There are 3 ways to turn a row about zero (a turn may also mirror it). The second row of each pair is the first, turned, with some noise. The first 27 pairs use one turn. New pairs use 3 turns, one after the other, and a turn may come again.
Some pairs, each with its turns in order after it:
[ 33   6  23 -27 -28 -45  -8 -51]
[-16  36 -17  14 -22 -23  69  -5] | S

[14  4 27 44 20 -2  9 28]
[-10  -5  -9 -19  44 -31 -22  13] | S

[ 48 -16  11   0  -7  22 -47  30]
[ 57   0   4  19  41 -28  11 -19] | S

[ 11  14  50  41  25 -23  -6  35]
[-23 -30  50 -15  14 -46   5  26] | N

[-21  28  43  42   8 -21 -32  -5]
[-17 -36  33 -52   0 -13 -21  17] | N

[-11 -46 -25   6 -30  47  -7 -28]
[  9 -34 -28  32   9 -31  14 -52] | Y

[ 12   1  35  -5  27  26 -18  25]
[-13 -28  19  24 -14   0   0  41] | Y

[ -9 -18  29  10   0  -2  28 -12]
[ 16 -17  23  10  27  12  -7   6] | N

[ 48  13 -32 -32  23 -49  18  46]
[-41  20   6  39  42   9  -4 -66] | S

[ -7  47   1 -36 -32  20  38 -16]
[ -8   6 -12 -36  -8  59  39  -7] | S

[ 17  16   4 -19  18  -5 -31 -23]
[ 10  -2 -38  23  -9  -8  18 -16] | S

[-39 -47  25  36  19  12  22  43]
[ 61  -9  49   8  12 -43  -3  -1] | N

[ 48 -10  25  37   5 -33 -27  33]
[  1   6   1   7  50 -68   1 -15] | S

[-12 -30  21 -37 -38  25 -30 -26]
[ 45 -10  19  18 -29   6  44  28] | S

[ 40   3  33 -30 -15  -5 -16 -43]
[-32   7  -8   6   6  49  -4  49] | N

[ 43 -15   4  10 -50  16 -22  -1]
[-34  -3  -7  36  44 -22 -17 -11] | Y

[-26  -8 -46 -40 -26  27 -43  20]
[ 17  62 -29 -10 -49  -2 -18 -16] | N

[ 17 -25 -47 -39  51 -23 -17  38]
[-31   7  -9 -37 -66 -46 -11  16] | Y

[-24  41 -23  26  13 -22 -42 -14]
[ 48  52  13   5   0 -25  -1  18] | Y

[-33  24 -31 -51 -45  21  -7  -3]
[  9  25   8  38 -35  12 -31 -57] | Y

[ 41 -38 -44  40 -14  40  18 -19]
[ 33 -39 -54  54 -16 -10   4  11] | N

[ 50  47  -8  18  -6 -38  47  14]
[-62 -29 -13  28  42 -23  12 -22] | N

[-47 -32  40  12  15 -22   1  11]
[  3   3 -32   3 -14  29  54  25] | Y

[  3 -23  29  32  42 -17  51 -14]
[-49  18 -17   6  22 -15 -25  53] | S

[ 40 -36  21  47 -28  35  -6   6]
[ 18 -32  -7  45 -15 -26 -27  51] | N

[-21  13  50 -42  13  36  24  15]
[ -4 -40  19  24 -35  57  -6   8] | Y

[-29  -8  28 -11 -32 -39 -17  -4]
[ -6  40 -38  22   2  31   9   4] | Y

New pairs. What belongs after each?
[ 23  20 -26   4  30  10  18  -5]
[ 32  34   2   4 -20   0  12 -17] | S S S

[ 36 -35  -7  14  38  -5 -21  51]
[19 60 11 33 41 -9 18 -8] | S N N

[  6  44 -29  17  19  41  -3 -35]
[ 47 -11 -33 -37  20 -28   0 -21] | N Y Y

[-47  14 -50  10  15  31   3 -45]
[-54 -38  -7  -7  19   3   7 -58] | Y S N

[-19 -10  29  50 -50 -50 -11  25]
[ 25  13 -49 -31  48 -27  51  -1] | N S Y

[  0  -5  18  34 -38   4   5  -6]
[ 34   2  19  -3 -11  30   8  17] | S N Y

[ 50 -16  31 -20 -26 -44 -16  32]
[ 27  -9 -73  16 -30 -18  23   1] | N S Y

[-47  -3 -45 -12 -24   9   6  48]
[-20  27  34   0  66   2 -22 -16] | S S S

[-40 -39 -34 -10  29 -49  -4 -25]
[-24  32 -33  31 -28 -38 -28  39] | S N Y

[ 26   1  -9  30  47 -37  34 -23]
[ 34   5  58 -17  13  44  -3 -10] | Y N Y

[-22  14 -10  -1  26  -9 -38   6]
[ 25 -10 -17 -22 -16  27 -21   6] | Y S Y

[-10  19  -6 -30 -44 -43  23  17]
[38 38 29 14 -5 42 11 -8] | Y S S

[ 35   8  39 -18  43   8   0 -30]
[ -9  13 -30 -15   2  56 -36   9] | S Y Y

[ 17 -45 -17 -48  -7  26 -22 -27]
[-32 -34 -34  32  21 -11 -15  42] | S Y S

[ 26 -38 -18 -29  35  -5  32   3]
[-25 -23  35  29  34 -22  19  21] | S Y N

[ 43  29 -23 -40  50  18 -21  -1]
[-15  -8 -40 -51  43  31  14  16] | Y S Y

[-29 -26 -32  19 -32 -36 -31 -18]
[ 50  24  -4  23 -13   2 -27 -40] | Y S Y

[-46 -36  15  38 -40   4 -21  35]
[ 19 -71   2  12 -21  37  13 -26] | Y S S

[ 19 -45  28  -8 -40 -17  16  -1]
[-15  -8 -38  39   9  42   2  19] | Y N N

[  7 -18   0  22  11  16  21 -30]
[-23 -12  28 -18   6  -4 -30   3] | S Y N

[  0 -36  15 -31   4  41  17 -39]
[  9  44 -33  -6  41   2  34   8] | S N Y

[-11  24   5 -40 -40  15  -4  15]
[ 44  -7  34  25  -5 -12  22   3] | Y N S

[-39 -33  -3 -26  48 -13  40   5]
[-41  30 -20  -6  17  -4 -14  63] | S N N

[29  8 13  2  8  4 42 43]
[-40 -32   7   5  -6  -3  43  -1] | Y S Y

[ 42  50   0  35 -29   2 -44 -30]
[ 13  26 -41   0   0  -8  39 -71] | N N S

[-30   8  -2  14 -24  25  17  34]
[  0  22   8  -7  35 -10 -40  16] | S S S

[-17 -37  42 -23 -11 -23  41 -17]
[-65  -7 -10  10  -7   7  36  22] | N Y Y

[-45 -38  38  40  39  -7  22  39]
[ 15   2   4  15 -40  41  17  78] | Y Y S

